There are 4 nested groupings, the coarsest first. Each group lies inside one group of the grouping before and may be the whole of it. The rows also spread widely along 15 directions, which tell nothing about the answers.
In the rows, zero is written as 128.
Known rows, each followed by its group in each grouping:
[132 119 130 169 131 131  87  74  53 118 171 164 125 128 122 130 126 133
 109 117 156 121 123 121 163 107 122 108 141 131 131 131 103 136  65 144
 112 109 120 135 107 138]	dofan j772 did j400
[161  65 151 174  78 125  79  65  54  91 163  94  90 153  84 122 161 120
 109 177 171 190 146 124  98 156  88 179 148 120 163 145  95 157 105 154
 109 133 112 132 176 125]	fusep j261 Zapu j595
[141 116 132 144 133 117 101 129 149 101 106 149 116 149 162 119 146 136
 144 128 126 141 117 115 141 128 122 126 118 135 111 131 133 131 109 148
 138 114 135 124 137 120]	dofan j772 kepa j288
[125 125 141 100 126 140 145 124 168 149 125 144 101 113 148  97 154  81
 104 141 140 107 122  99 129 181 135  75  92 158 176 110 140 200 104 154
 153 126 177 143 107 168]	fusep j487 bikuf j25
[118 144 155  88 148  98 107 121 207  78  80 207 183 146 159 115 134 154
 133 138 161 102  89 126 179 108 134 121  81 191 104 125 160 125  75 135
 167 139 155 141 127 173]	fusep j663 vob j680
[129 151 157 128 107 173 130 117 119 114 145 150 147 104 175 149 148 142
 135 114 135 157  85 126 137  90 138 121  86 159 130 140 150 127 105 107
 113 110 151 121 118 128]	dofan j960 gepiz j801
[150 119 161 141 130 162 134 124 109 100 128 128 123 137 145 113 121 141
 135  90 116 126 130 107 117 132 117 122 109 155 110 129 121 145 114 126
 105 132 138 130 105 118]	dofan j772 kepa j273
[139 143 130  98 137 150 127 113 112 102 143 162 165 116 162 112 140 146
 153 106 140 102  77 130 118 100 152 153 106 138 106 148 148 134 130 108
 105 130 160 160 106 139]	dofan j772 giv j684
[ 71 139 139  97 134 172 161 118  95 148 149 109 186 110 158 104 194  99
 128 135 117 111 121 171  95 105 125 120 121  93 157 149 146 137 145 143
 106 154 168 144 117 144]	fusep j663 kape j85
[163 114 134 132  99 117 107  97 146 128 149 142 121 120 121  80 169 132
 124 125 150 104 110 130 111 139 128 145 120 130 148 140 129 147 107 128
 124  96 192 139 125 159]	dofan j960 fam j514
[106  58 138 146 172 190 139 129 159  43 152 100 153 124  98 156 128 177
 135 141 120  88 145 129 115 131 128 151 107 126  81 145 134 150 109 197
  72 171 107  88  84 113]	fusep j261 kuvi j638
[198 149 175  96  70 140 130 123 124 150 131 117 174 127 141  63 173 126
 138  78 120 152  92 140 121 100 134 125  79 160 171 105 171 139 118  65
 114 106 181 158 115 113]	fusep j487 falel j869
[143 113 134 173 143 158 125  97  70 110 173 114 113 107 127  68 151  95
 123  94 135 136 134 115 124 117 135 122 120 100 128 144 129 107  96 166
 100 138 127 121 137 116]	fusep j261 rog j326
[161 119 135 132 123 176 120 101 126 129 172 157 119  90 162 148 151 137
 134 125 145 175  72 110 153 107 135 142  91 143 146 125 149 179  73 158
  99 118 138 108 119 131]	dofan j772 did j78
[158 112 146 128 152 144 130 126  90 125 128 130 136 131 134 104 107 127
 132  81 130 165 124 111 148 128 123 112 125 114 129 116 130 145 108 125
 116 149 133 147 134 106]	dofan j960 nalo j683
[160  89 188 124 102 125 107  94  75 123 110 137 136 177 124 140 138 135
 118 150 144 212 146 134 139 143  52 176 131 162 165 108 103 198  77 147
 127 171 107 144 173 121]	fusep j663 kape j248
[145 141 115  98 142 133 132 130 144 140 128 178 123 150 186 112 171  92
 155 157  96  86 120 129 126 145 110 148  99 164 157 108 140 228 105 168
 130 111 137 155 106 121]	fusep j487 mebe j720
[104 124 101  62 168 149 118 151  53 138 188 162 157  98 176 141  92 103
 117 113 164  58  49 157 104 146 233  95 161  90  57 115 143 145 130 181
 127 165 150 163  78 141]	dofan j960 nalo j683
[140  88 132 148 140 143 116 127 123 117 147 112 116 139 136 125 139 150
 136 119 118 114 140 140 106 148 127 149 152  98 115 132 110 146 125 166
 115 123 134 108 121 106]	fusep j261 rog j326
[162 118 145  95 125 155 143 119 144 141 156 129 125 101 130  78 136 112
 117  96 146 100 103 114 111 160 160 113 106 130 152 121 140 172 118 125
 123 129 188 150 106 153]	fusep j261 Zapu j595
[154 118 108 108 131 119 128 159 170 164 130  95 109 122 167  88 149 134
 148  92 108 102 111 139  86 171 174 115 161  60 137 129 132 137 185 114
 148  86 195 133 126 109]	fusep j261 kuvi j638
[105 138 122 149 173 201 150 105  64 154 157 150 124  99 199 182 142 133
 155 111 104 206 111 118 160  87  95 144 132  83 167 149 117 181 114 145
  94 138 110 117 146  96]	dofan j772 kepa j288
[120  86 123 141 146 153 130 128 126  90 139  94 125 140 130 123 151 142
 147 139 113 106 145 134  86 150 125 157 141  95 114 151 120 143 156 159
 105 135 131 120 125 105]	fusep j261 rog j326
[141 169 135 137 123 151 134 152  70 129 150 133 148 140 200  87 147 119
 157  63  79  60 116 161  79 101 160 113 137 121  75 135 129  86 152 115
 109  90 155 138  84  87]	dofan j960 nalo j683
[126 165 140 135 112 146 102 130  39  84 129 150 147 164 189 142 133 106
 150 136 109 129 102 127 121  95 140 105 105 174  91 126 142 119 130 115
 116 114  88 160 107  82]	dofan j772 did j78
[133 155 140 170 143 166 163 133 140 121 116 110  91 127 199  71 171 108
 163  78  72 127 156 107  90 129 109 130 114 111 136 164 119 103 162 121
 123  96 155 110 149  96]	fusep j261 rog j326
[126  93 149 160 139 130 111 125 106 100 119 106 122 138 118  96 128 123
 115  98 137 151 144 111 133 137 126  92 133 108 107 131 123  98 107 156
 122 149 134 120 132 126]	dofan j772 kepa j273
[123  84 143 150 146 108 100 127 153  79 115 116 140 151  88 113  99 175
 108  99 142  68 155 120 136 156 146  76 145 125  89 126 111  98 113 131
 140 118 145 117  85 133]	fusep j487 bikuf j25
[103 122 149 104 132 133 125 130 145 153 106 138 167 124 154 154 141 165
 129 111 138 168 108 143 153 113 125 108 137  99 151 128 134 134 127 111
 138 132 169 125 129 142]	dofan j772 giv j684
[ 82  57 188 157 165 142 133 108 160  62  85 119 129 148  80 160  79 179
  87 120 159 151 191  88 156 169  79  98 133 149 116 139  85 129  87 159
 137 188 121  94 131 163]	fusep j487 mebe j720
[114  56 126 191 176 169 143 109 109  91 121  60  65 163  70 154  83 143
 113 147 104 122 224  75 125 212  68  79 154 101 165 131  72 215 146 138
 111 122  93 124 103  86]	fusep j663 kape j85
[152 135 130 108 126 113 112 130  87 178 140 150 158 157 170  89 182 104
 148 112  97 123 126 176 127 111 114 150 150  96 158 105 129 165 111 153
 127 120 148 154 135 100]	fusep j261 Zapu j595
[118 134 124 123 136 148 139 138  84 118 124 111 111 152 176 119 134 124
 153 116  97  92 136 124  64 159 130 130 153 109 114 152 104 149 191 107
 118 114 152 161 113 108]	dofan j772 kepa j273
[ 94 136 134 156 124 159 138 127 133 148 150 105 136 133 151 133 158 152
 126 112  87  50 157 161  97 135 123  86 149 107 141 138 104 136 145 120
 121  65 170 104  65 117]	fusep j663 vob j680
[144  70 152 135 123 107  89 131 172 112 123 128 131 137 108 112 148 133
 105 138 157 153 124 137 158 145 135 113 120 126 120 100 143 135  62 202
 142 150 135  97 136 138]	fusep j261 kuvi j638
[130 117 164  96 102 110 120 156 118 164 104 104 171 147 144  77 164 116
 119  90 122 137 123 164 110 131 140  91 141 102 127 102 144 107 130 133
 138 145 182 141 118 132]	dofan j772 giv j684
[169 147 101 180 163 163 129  84 129 135 162 168 109 103 148  87 165 122
 156  93 103 126 125  95 183  86 102 123  86 122 176 136 141 172  72 130
  91  73 138 126 106 108]	dofan j772 giv j684

New rows. What belongs after each?
[121 131 142 135 117 144 108 114  86 139 150 112 170 126 137 141 139 151
 123 109 134 148 110 156 146  95 140  91 137  98 143 124 136 114 121  98
 124 103 136 128 111 102]	fusep j663 kape j85
[128 112 132 132 178 137 132 107 136  68 126 140 179 134 109  83 132 160
 150  92 126  90 139 126 141  99 121 151 114 113 109 156 135 110 120 123
  98 154 137 149 122 125]	fusep j261 kuvi j638
[166 108 133 119 124 123  95 126 134 136 140 142 131 122 104 132  98 140
 107 116 157 136  96 110 181 144 159  61 112 136 144  88 149 172  84 116
 138 103 149 144  92 120]	dofan j960 fam j514
[170 117 141 101 123 146 122 124 147 130 139 147 137  95 160 118 140 143
 139 105 159 189  62 116 142 117 151 148 103 119 135 131 159 144 107 128
 124 137 169 129 153 136]	dofan j960 fam j514
[172 135 181 104 124 141 117 124  98 150 127 165 104 125 180 156  56 147
 107  76 164 182  83 100 157 159 153  94 136 160 117  96 109 163  93 106
 169 132 137 135 135 127]	fusep j663 kape j85
[102  92 171 173 119 152 112 110 126  84 122 128 152 162 110 157 161 139
 112 159 113 142 174 136 159 108  68 110  95 175 139 114 125 150  56 183
 106 139  90  87 102 114]	fusep j487 mebe j720
[122 105 150 176 121 101  89 113  94  77 105 121 127 175 103  75 146 103
 113 128 129 110 170 118 137 131 104  83 120 147 106 125 121  95  94 154
 129 130 118 139 120 124]	dofan j772 kepa j288
[ 94 119 174 135 117 123  97  94  99 106 110 169 167 150 138 161 142 154
 110 140 159 171 126 139 165  96  90 127 128 158 131 134 113 121  72 140
 132 153 126 125 142 159]	dofan j772 did j400
[116  89 122  78 193 125 123 161 115 126 111 167 136 145 176 162  86 139
 137 123 139 135 104 134 135 166 147 142 168  96  79 111 118 178 121 197
 144 191 124 142 139 125]	dofan j960 nalo j683
[151 119 116 126 176 182 165 148 159 164 133 112 150 107 156  96 167 131
 163  74  68 152 129 121 160 101 112 108  97  84 170 110 164 182 112 148
  83 123 151 115 101  84]	dofan j772 did j78
[173 110 130  91 131 139 136 131 172 191 147 149 147 112 155 100 169 163
 147  83 111 107 101 158 122 130 126 163 139  95 156 111 132 195 107 146
 110 110 205 125  99 142]	dofan j772 giv j684
[181 138 143 133  96 122 111  97  70 177 152 129 125 125 143  76 152 124
 130  75 134 153 109 134 121 119 126 130 147 100 169 124 118 140 123  84
 121  92 179 159 133 126]	dofan j772 giv j684
[171 126 119 132 138 182 152  93 111 131 164 109 134  96 131  87 180 112
 161 118 117 179 109 108 133 102 109 163  84 100 203 146 160 184 131 106
  79 121 142 151 147  98]	fusep j261 rog j326
[ 78 142 122  92 166 172 158 127 108 143 127 130 160 117 168 147 146 105
 136 147 119 139 117 131 141 125 125  95 114 104 171 132 146 185 146 126
 125 147 135 157 119 122]	fusep j663 kape j85
[160 102 123 132 114 147 127 122 136 113 174 105 110 116 148  79 170 136
 143 110 121  61 114 149  47 156 160 176 144 100 101 153 120 131 151 158
 104 107 180 118 110 131]	fusep j261 kuvi j638
[121 108 141 122  97  97  87 147 165 107 103 121 103 161 120 132 113 132
  97 150 148  67 127 114 116 193 166  42 132 161 107 105 123 143 133 122
 169  85 166 138  74 148]	dofan j772 kepa j273
[109 114 113 159 181 146 125 106 153  98 143 150  98 113 132 114 114 128
 121 115 139  81 142  91 151 153 143  89 126 110 128 149 112 140 108 154
 135 111 143 122 110 142]	fusep j261 Zapu j595
[ 64 168  94 154 178 124 115 140 109 111  88 149 155 153 184 121 173  75
 155 152  90 157 138 114 195  75 115  44  98 104 151 133 167 108 125 138
 138 111  93 146 137  83]	dofan j772 did j78
[129 101 141 149 163 172 156 102 161  92 122 115 126 112 115 113 134 148
 136 107 124 150 151  85 141 132  94 127  95 125 162 152 128 157 117 123
 103 138 141 118 129 129]	fusep j487 mebe j720
[143  96 175 162  79 124 102 103 172  96 120 117 111 147 128 130 156 171
 113 139 146 130 139 134 104 150 101 142 125 160 122 141 104 120 102 136
 142  96 161  88 131 150]	fusep j663 kape j85
[135  86 117 142 153  75  84  72 140 118 120 164 111 115 102  70 143 123
 108 124 202 170 114  97 173 140 121 133 148  81 152 152 119 116  81 157
 154 149 172 148 189 193]	dofan j772 kepa j288
[112 119 127 128 158 127 119 131 133 111  96 140 136 148 161 141 130 146
 147 123 121 156 128 113 148 127 114 117 136 109 129 139 125 137 138 126
 133 130 132 137 143 115]	dofan j772 did j78
[167 104 105 158 146 109  70 119 136  65 161 159 136 135 128  88 144 134
 144 125 146  78  95 133 150 105 174 139 110 130  65 125 157  98  71 192
 118 108 111 115 108 106]	fusep j261 rog j326
[135 118 111 164 151 140 128 122 122 127 121 105 107 132 133  78 167  95
 144 115 102 158 150 100 146 126 105  92 111  91 169 133 143 145 127 137
 112 110 135 137 136  98]	dofan j772 kepa j273
[218  90 124 120 146 148  93  93  41 118 195 155 167 132  88 111 113 138
 136 103 140 138  93 132 182  96 131 152 105 141 138  80 151 212  42 155
  72 148  85 162  86  79]	fusep j487 bikuf j25
[146 118 146 164 137 112  93 106 148  76  86 169 124 170 137 159 120 169
 144 144 132 171 140 102 186 113  77 134 109 166 137 129 120 151  89 114
 139 104 105 128 147 107]	dofan j960 nalo j683
[149 140 149 117 101 132  94  73 123 108 173 195 113  96 157 144 116 152
 109 127 201 111  60 113 131 133 171 148 122 164 121 152 113 137  90 111
 149  99 173 137 129 185]	fusep j261 Zapu j595
[156  99 157 117  79  84  76 116 106 141 143 149 140 160 136 107 150 162
 112 113 153  78 111 178  87 146 140 159 178 130  89 117  97 121 103 153
 140 111 183 130 106 163]	dofan j772 giv j684
[153  71 127 141 161 145 115 131 130 112 154 113 105 127 108 123  97 148
 119 105 136 106 134 114 130 171 152 114 147 100 108 113 115 163 107 173
 120 135 130 114 103 110]	fusep j261 rog j326
[129  89 168 134  90 146  98 125 126 128 139 103 152 131  96 164 126 166
  96 126 147 145 118 139 150 130 137  69 120 139 136  98 135 147  90 125
 119 116 145 109  76 128]	dofan j772 kepa j288
[131 148 131 164 134 142 118 103  78 108 165 143 104 125 164  82 128 108
 121  92 129  61 126 122 101 135 154  99 137 132  94 149 107  99 117 137
 131  93 146 133 101 129]	fusep j663 kape j85
[177  99 185 135 117 166 158 105 123 135 136 128  80 104 154  88 123 137
 119  67 145 179 126  94  87 171  99 173 130 134 135 148  93 155 110 141
 119 159 187 114 168 160]	dofan j960 fam j514
[175  99 150 111 119  74  79 122  98 152 119 167 156 186 129 113 126 153
 127 108 128 122 137 163 150 136 101 152 166 135 131  85 104 172  77 148
 144 127 132 150 125 115]	fusep j487 mebe j720
[ 85 118  92 118 175 165 146 106  97 101 151 120 138  91 152 110 171  82
 143 157 146 159 101 108 124 119 143 127 107  74 155 169 158 141 148 160
 108 166 129 150 158 132]	fusep j487 bikuf j25
[151  83 175 123 109 171 132 129 136 110 156 110 168 128 121 115 172 146
 126 118 117 130 124 164 110 112 116 166 100 145 117 112 146 154  78 190
  83 166 137  96 105 121]	fusep j261 kuvi j638
[139 149 170 164 144 216 156 100 156  73 167 166 150  70 146 125 117 173
 127  59 133 100  97  95 158  73 142 105  51 187  95 155 148 102  61 120
  82 116 157  85  71 145]	dofan j960 fam j514
[128 113 117 137 157 123  89 147  86  85 141 135 120 150 167 144  83 136
 132 121 139  97  98 130 121 150 185  93 157 115  48 121 124 107 128 165
 147 124 100 128 108  92]	fusep j663 vob j680
[141 143 157 159  99 142 115  93  89 130 133 135 122 137 148 101 183  83
 125 142 126 190 135 119 153 105  90 114  92 147 192 127 138 147  89 127
 126 112 124 137 158 114]	fusep j261 Zapu j595
[128  78 131 119 189 211 177 153 145  83 143  97 143  99 138 116 131 140
 155 100 104 133 123 111 104 134 131 151  96 100  92 144 154 159 130 191
  67 194 134 106 112 103]	dofan j960 fam j514
[116  83 136 199 143 127 115 171 128 100  92  56 112 182 116 115 128 140
 131 101  69 118 206 132 118 154 107  54 156  87  97 114 113  90 148 152
 123 102 111  90 101  55]	dofan j960 nalo j683
[ 79 130 145 157 127 151 137 104 119  98 109 133  84 137 162 132 153  92
 115 162 132 134 155  88 109 162  97  96 113 155 148 158 104 149 130 145
 138 126 140 130 138 158]	dofan j772 did j400
[147  94 116 150 108 109  59 102  66  72 161 128 123 138 129 136 127 144
 126 146 178 142  81 128 113 124 172 139 152 112  74 145 127  89 120 147
 120 118 115 133 135 120]	dofan j772 did j78
[131 130 120 163 145 125 100  99 114 136 138 141 138 143 133 147 122 172
 134 112 122 125 137 135 172 111 111  99 151 100 160 129 108 145 111  97
 135  71 132 126 111 101]	fusep j663 vob j680
[115 109 162 128 103 123  99 174 159  80 104 109 118 152 175 147 118 145
 121 130 135 113 109 138  88 163 183  92 133 145  48 123 133  76 145 158
 163 124 136  95 118 114]	fusep j261 kuvi j638
[132 111 133 131 150 161 129 163 122 130 132 130 146 144 163 139 141 130
 146 116  86 125 129 147 138 120 125 109 118 120 107 101 144 163 102 182
 105 135 119 109  95  80]	dofan j960 fam j514
[177  91 153 105 156 145 138 151 142 114 133 114 131 126 125  80  93 142
 126  60 128 103 120 114 115 165 164 117 127 121  92 107 133 144 119 147
 120 160 155 135 104 117]	fusep j261 kuvi j638
[139 102 147 103 130 147 139 136 188 162 117 119 153 119 141 130 163 159
 134 113 117 159 121 141 143 132 113 127 118 106 177 113 145 177 117 133
 127 125 175 110 124 129]	fusep j487 falel j869
[ 67  81 165  82 196 132 144 143  61 165 119 128 188 150 102 118  85 107
  78  98 137 113 168 159 160 164 118  56 175  89 125  82 107 172  83 202
 137 233 129 153 101 146]	fusep j663 vob j680
[133 157 146 158 116 148 141 117 134 103  89  89 137 141 126  86 155 111
 141 109 102 167 155  85 153 109 101  55  70 141 198 139 159 117 159  33
 127  84 138 156 129  89]	fusep j487 falel j869
[118 128 145 163 108 121  88 126  74  93 116 140 108 169 182 147 140 118
 133 145 123 154 127 127 117 126 121 116 138 149  90 134 113 105 119 155
 139 115 100 119 141 104]	dofan j772 did j78
[103 168 130  77 139 134 139 137  59 163 130 154 153 137 188 111 123 103
 133  96 118  77 106 143  98 139 157  94 155 114 128 129 117 153 168  92
 139 126 174 194  98 138]	dofan j772 kepa j273
[122  97 155 113 149 146 125 132 157 144 124 133 170 108 143 156 116 210
 130  66 141 164 104 145 153 107 134 130 155  80 118 134 121 116 112 123
 121 143 176  98 124 141]	dofan j772 kepa j273
[141 148 147 172 112 157 145 105 125 103  95  82 123 131 121  75 166 112
 144 101 106 190 154  74 143 105  88  73  74 133 197 152 151 113 153  42
 108  90 147 151 141  99]	dofan j772 did j400
[104 118 122 161 162 157 133 134 105  96 144 102 126 111 134  85 136  93
 118  99 122 108 138 106 133 129 161  52 109 103 108 135 147  89 119 162
 118 136 125 116 102 110]	fusep j487 bikuf j25
[129 128 141 125 151 178 134 111  94 111 154 144 149 101 147 135 121 131
 127 100 140 149  95 107 155 102 143 101  97 137 126 129 146 145  94 134
  98 145 129 133 104 126]	dofan j772 did j78
[123 127 127 155 116 125  97  94  93 103 152 144 136 128 118 107 147 122
 116 136 151  99 121 128 136 115 134 100 121 131 131 142 128 118 103 125
 121 101 148 145 109 138]	dofan j960 fam j514
[128  65 174 155 124 123  74 126 161  29  97 134 158 181  96 182 108 188
 114 170 153 144 138 131 173 125 106 118  98 193  69 105 136 127  53 183
 129 152  71  87 107 109]	fusep j663 kape j85
[159 111 118 139 151 163  91 112  59  71 180 153 147 111 157 164  96 155
 149 112 156 162  60 118 152  87 176 150 116 125  70 133 149 117  92 153
  97 141  76 121 122  82]	fusep j487 mebe j720
[ 84 130 116 117 152 146 129 109 105 141 151 120 124 113 122 145  95 130
  98 126 151  72 129 116 128 170 163  43 155  95 155 138 107 161 154  91
 148  99 165 159  80 146]	fusep j663 kape j248
